The rows of a group lie close to one hidden flat surface of 8 dimensions, which passes through zero. Surfaces can cross.
In the rows, zero is written as 128.
Known rows, each followed by its group:
[173 105  55  73 200 133 147 111 167 123 139 141 153 137] | Q
[136  79 119  66  78 162 104  99 115 146  95  95 177  88] | E
[ 96 109 164 144 113 149 103 139 101 149 101 162 112 154] | Q
[ 86 162 148 171 108 130 135 114 159 108  97 127 114  85] | Q
[149 141  93 112 181 115 114 126 141  94 147 156 112 177] | W
[142 164 120 125 124 158  87 134  88 113 159 122 175 121] | Q
[ 69 145 150 137 207 163 151  94 167 143 149 161 110 107] | W
[105 125 148 189  96 143 147 162 106 154 122 110 139 109] | E
[ 40 126 104 131 144 126 101 123 102 138  96 164 119 180] | M
[ 88  86 126 146 108 128 161 136 141 170 119  74 114 106] | W
[ 92 100 101 123  74 154 115 145  88 163 117  58 174  92] | E
[145  76  82 128 189 135 154 160 118 131 120 146  97 174] | W
[142 141 154 146 101 111 143 132 112  86 130 114 102 113] | M
[139 150  71 121 155 110 118 122 171 158 197  95 180 154] | M
[ 73 117 152 188 134 204 130 129 106 134 132 132 168  92] | Q
[165 115 101 110 179 151 158 142 116 110 103 174 125 121] | E
[111 136 119 192  92  70 147 126 190 132 173  63 131 149] | E
[122  73 185 180 126 174 150 161  77 171 164 126 130 136] | Q
[131 140  93 126 106  88 163 161 108 149  95 125 137 120] | W
[ 81 115 140  93  93 171  86 121  48 164 140 104 182 114] | E
[ 63  91 108 120 134 112 140 127  53  99 104 140 113 176] | M
[144 119 164  71 139 131 148 102 120 138  96 174 112 105] | M
[115 151 161 163 204 143 128 127 161 116 150 189  78 158] | W
[136 120 151 188 168 107 159 144 179 122 159 133  69 164] | E
[122 185 124  90 120 119  94 100 108  78 115 136 134 106] | M
[131 126 109 148 137 159  58 129 175  93 145  94 101 148] | W
[105 101 140 196 145 198 139 143 174 151 124 115 135  85] | Q
[144 144 139  99 154 144 136 112 121 118 107 183 132 111] | W
[ 82 141 164 139 162 123 169 100  99 106 120 196 130 135] | Q
[159 121  25 123 147 105 146 199 113 136  81 135 120 153] | W
[ 81 132 148 149 150 172 101 126  92 147 150 152 155 142] | M
[150 111 127  56 143  84 180  88 100 117 143 125 130 123] | M
[ 75 109 106 157  75 145 124 131 137 146 127  35 152  86] | Q
[ 91  83  81 136 133 174  84 142 146 150 167  28 132 125] | E
[144 118 138 125  87 141  89  91 172 128 143  98 163 120] | E
[100 108  95 120  91 120 124 132  85  90 113  81 130 123] | M

New rows. What belongs after each?
[ 60 151  74 115 148 118  80 118 153 157  97 154 133 174] | M
[103 154  78  94 162 113 108 105 190 108 113 103 101 115] | W
[175  81 101  90 128 115 149 139 112 150 152  87 135 139] | Q
[126 124 108 107 165 128 127 123 160 170 124 166 138 157] | M
[136 120 158 120 180 131 170 122 141 129  94 198  78 127] | W
[125 119 146 130 145 113 146 124 173 187 143 134 123 143] | M
[ 98  42 113 108 167 138 170 131  81 155 104 170 125 176] | M
[160 132  80 101 143 152 120 123  86  89 167  99 188 116] | M
[180 168 160 148 125 153 131 142 138 103 128 140 125  75] | Q
[115 150 161 148 118 153 100 130 166 168 128 134 126 106] | M
[ 53 138 136 137  79 108 109 120  71  80 106  89 104 127] | M
[ 63 152 136 165 133  90 104 124 133 137 160 147 115 206] | Q
[ 97 138 128 107  85 123 122 110 110 111  77 120 132  96] | Q
[162 161 138 192 103 154  99 189 105 128 104 163 133 137] | W
[142 139  92 148 130 143 160 165 100 121 100 147 160 101] | E
[ 63 131  93 133 128 115  67 122 146 149 126 128 128 199] | Q
[146  97  70 102 143  82 154 131 186 166 116 120 120 167] | M
[141  88  62 148 131 165 133 143 152 131 143  68 171 110] | E
[ 83 171 174  99  92 121  62 107 107 138 126 125 112 130] | E
[ 66 232  96 145 137  97 142 120 139 150 151 122 188  95] | W
[ 69 124 158 143 145 126 133 119  76 123 146 158 122 163] | M
[184 127 171 168 104  85 179 141 130  93 171  92  99 118] | M
[ 86 120 136 138  98 131 111 133 139 151 103 105 114 116] | M
[178  64 133  76 173 165 133  96 154 116 118 156 113 134] | E
[146 128 114 136  81  78 140 159 136 131  83 106  95 125] | W
[200 103  79  85 155 127 116 142 173 144 138 105 117 143] | Q
[ 91 102 152 127  86 102 174 114 109 164 138  84 148 103] | W
[170 133  79 141 165 167  94 156 179 135  72 198 128 156] | M
[211 125 124  91 130  99 169 123 150 105 123 122 118 104] | M
[132 138  91 137 163 177 125 164  94 117 116 151 140 114] | E
[146 126 100 112 159 169 109 127 168 184 150 131 180 122] | M
[124  70  86  99 165 175 119 137 118 137 138  93 126 126] | E
[138 123 117 179 158 169  92 167 148 119 132 140  94 155] | W
[116  55  94  93 189 166 178 137 132 157  84 136  99 108] | W
[164 160  83  73 111  76 132 101 131  77 134  86 140 105] | M
[125 152 130 142 130  87 151 129 105 122 191 105 144 148] | Q
[152 138 176 148  87 109 150 127 114  94 158  81 117  91] | M
[153 108  96 118 116 160 150 166  56 157 111 144 197 109] | W
[123 179 115 138  94 113 105 116 124 118 140 121 184 120] | E
[ 89 155 115 192 110 127  87 153 149 123 132 110 121 155] | M
[129 117  99  85 158 118 103 110 167 128  73 184  93 170] | Q
[140 131  64  99 144 110 125 114 175 170 170  84 181 138] | M
[195  97 130  90 103 128 158 137 152 126  84 101  98  67] | Q
[121 100 119 179 171 197 117 171  96 150 160 141 154 151] | W
[129 115 112  98  83 102 119 118 162 122  92  73 101 106] | W
[143 142  91 116 148  79 145 117 182 162 183  99 150 157] | M
[147 115 137  89  93 110 153 108 113 130  91 140 144 107] | E
[ 89 164 127 113 110 109  81 103 107 138 181 103 171 157] | E
[128 108 143 122 143 166 160 120  85 118 127 148 157  94] | Q
[132 165 140 129 132 170  60 138  92 118 131 171 154 146] | Q
[108  69 135 174 167 137 145 155 153 142 151 108  71 171] | W
[168 160 105 110 108  67 131 139 119 102 105 149 117 152] | W
[141  82 192 133  88 138 168 135  81 157 110 143 131 110] | W
[141 110 152  60 136 134 144 101  91 106  60 187  99 102] | M
